There are 2 nested groupings, the coarsest first. Each group lies inside one group of the grouping before and may be the whole of it. The rows also spread widely along 3 directions, which tell nothing about the answers.
(in the rows, 128 means zero)
Known rows, each followed by its group in each grouping:
[111 151 165 156 102 153 124 111 130  96 140 119 150 185 137 125 141 131
  76 106  74 112] -> Z_636 fige
[131 137 160 150 118 110  76 118 119 118 134 139 113 171 149 145 160 148
  80 108 111 108] -> Z_636 Babug
[111 163 161 161 102 147 128 109 132  98 155 102 142 178 148 117 153 123
  95  96  67 126] -> Z_636 guni
[ 90 151 158 147 114 175 121 110 124  94 149 142 127 175 142 106 142 134
 113  89  95 145] -> Z_2 Ber
[115 130 144 128 123 176 165 141 100  68 143 150 158 142 131 109 166 136
  79  78 119 135] -> Z_668 sagig
[ 94 120 153 133 143 164 133  86 116  52 170 150 114 168 137 103 154 167
 135  89 100 134] -> Z_2 Bisa
[128 123 157 145 112 130 114 111 109  73 150 143 120 162 145 130 163 157
  84 102  87 111] -> Z_636 boru
[ 86 161 127 137 105 173 161 133 102  78 151 147 166 148 128 108 142 109
  78  82 111 128] -> Z_668 kego
[113 126 124 137 117 208 125 151 114 105 134 155 142 157  98 119 150 140
  66  85 138 135] -> Z_2 paz
[ 88 158 133 157  97 186 147 107 134 100 140 128 139 165 135 103 137 129
 115  74  93 116] -> Z_2 mili
[ 86 177 158 152 101 161 108 117 137 147 126 132 124 177 138 114 131 105
  83  90  92 140] -> Z_2 Ber
[110 128 126 143 110 191 132 137 116  98 127 147 135 160 125 111 150 140
  96  83 136 113] -> Z_2 mili
[119 107 157 112 140 136 131 134  94  73 142 165 111 150 139 126 176 162
  81  81 126 124] -> Z_668 sagig
[ 95 150 161 145 113 174 116 106 120  94 144 140 124 174 141 107 141 139
 112  90  93 145] -> Z_2 Ber
[ 96 140 134 140 130 172 123 127 125 134 122 155 127 163 116 123 140 112
  77  84 129 134] -> Z_2 Bisa
[101 137 135 142 111 196 134 122 121  91 149 142 130 157 116 110 147 150
  91  83 107 140] -> Z_2 paz
[127 130 176 146 128 101  79  90 117  84 158 132  93 176 160 139 166 176
 111 107  89 108] -> Z_636 Babug

New rows, each followed by its group in each grouping:
[ 96 132 142 137 117 158 117 104 123  86 145 145 102 172 148 112 148 164
 123  85 108 108] -> Z_2 mili
[ 97 116 151 132 143 148 110 104 114  99 147 161  95 162 135 125 143 153
 101  92 120 131] -> Z_2 Bisa
[119 137 160 149  95 136 122 109 119  79 151 134 129 164 148 123 155 142
  84  96  72 114] -> Z_636 boru
[ 76 198 182 162  67  62  93  47 162 150 146  84  76 181 192 126 118 122
  86  96   4 108] -> Z_636 boru
[ 94 143 140 139 110 174 119 119 127 108 145 136 114 167 128 118 142 154
  86  84 100 135] -> Z_2 paz
[ 87 147 146 137 126 144 110 104 128 130 131 143  99 167 143 124 133 124
  89  83 111 128] -> Z_2 Bisa
[113 123 156 119 132 145 148 120 101  55 152 152 125 149 144 113 173 160
  94  78 111 128] -> Z_668 sagig
[128 154 150 163 105 162 116 126 121  99 141 125 163 163 136 122 157 118
  80 101 110 116] -> Z_636 Babug
[ 65 183 144 154 107 151 131  88 148 159 130 123 128 166 137 110 109  88
  85  82  84 136] -> Z_2 Bisa
[ 91 162 159 148 106 183 131 101 127  91 148 133 134 177 145  99 137 132
 114  87  85 142] -> Z_2 Ber
[ 98 152 152 150 111 168 111 129 127 130 130 149 131 175 131 112 141 116
  84  90 115 138] -> Z_2 Ber
[ 83 155 143 150  99 158 123  98 129 112 139 130 121 172 146 105 137 138
 108  79  98 112] -> Z_2 mili
[106 160 154 160  84 131 130 104 132 101 140 122 137 166 149 120 141 121
  73  93  61 112] -> Z_636 boru
[154  96 162 132 140 134  91 141 102  74 155 152 107 185 140 140 189 179
  88 110 127 123] -> Z_636 guni
[ 93 139 143 143 127 179 134 115 123 107 136 150 135 159 127 110 139 124
  94  88 126 129] -> Z_2 Bisa
[ 81 161 158 123 112 100 111  93 108  97 161 139  84 165 165 123 142 143
  94  89  81 121] -> Z_668 kego
[ 94 148 141 122 114 130 123 118  98  92 149 151 111 159 145 122 148 134
  79  89 104 121] -> Z_668 kego
[102 128 137 138 115 176 131 121 121  90 134 147 123 164 131 108 150 155
 110  87 122 114] -> Z_2 mili
[118 157 158 160 106 113  86 108 131 129 132 125 127 169 151 142 147 124
  78 107  95 110] -> Z_636 Babug
[103 124 147 135 118 147 104 114 117 107 136 148  96 171 140 118 148 166
 108  87 118 104] -> Z_2 mili
[114 138 144 147 120 192 107 153 111 122 122 160 144 169 117 122 145 116
  73  93 137 140] -> Z_2 Ber
[ 99 141 161 144 124 184 122 113 120  75 153 146 131 172 137 109 149 146
 116  87  96 139] -> Z_2 Ber
[ 99 153 160 146 108 165 105 123 127 125 131 146 121 176 139 120 141 122
  95  89 105 141] -> Z_2 Ber
[134 142 149 158 115 135  95 131 121 123 126 136 139 167 137 139 156 120
  66 109 121 111] -> Z_636 Babug
[108 131 149 124 125 153 144 140 107  90 134 151 144 145 137 118 164 134
  71  78 118 125] -> Z_668 sagig
[115 125 161 140 111 127  94 117 118 100 137 141 119 186 141 141 154 154
  73 117  88 104] -> Z_636 fige
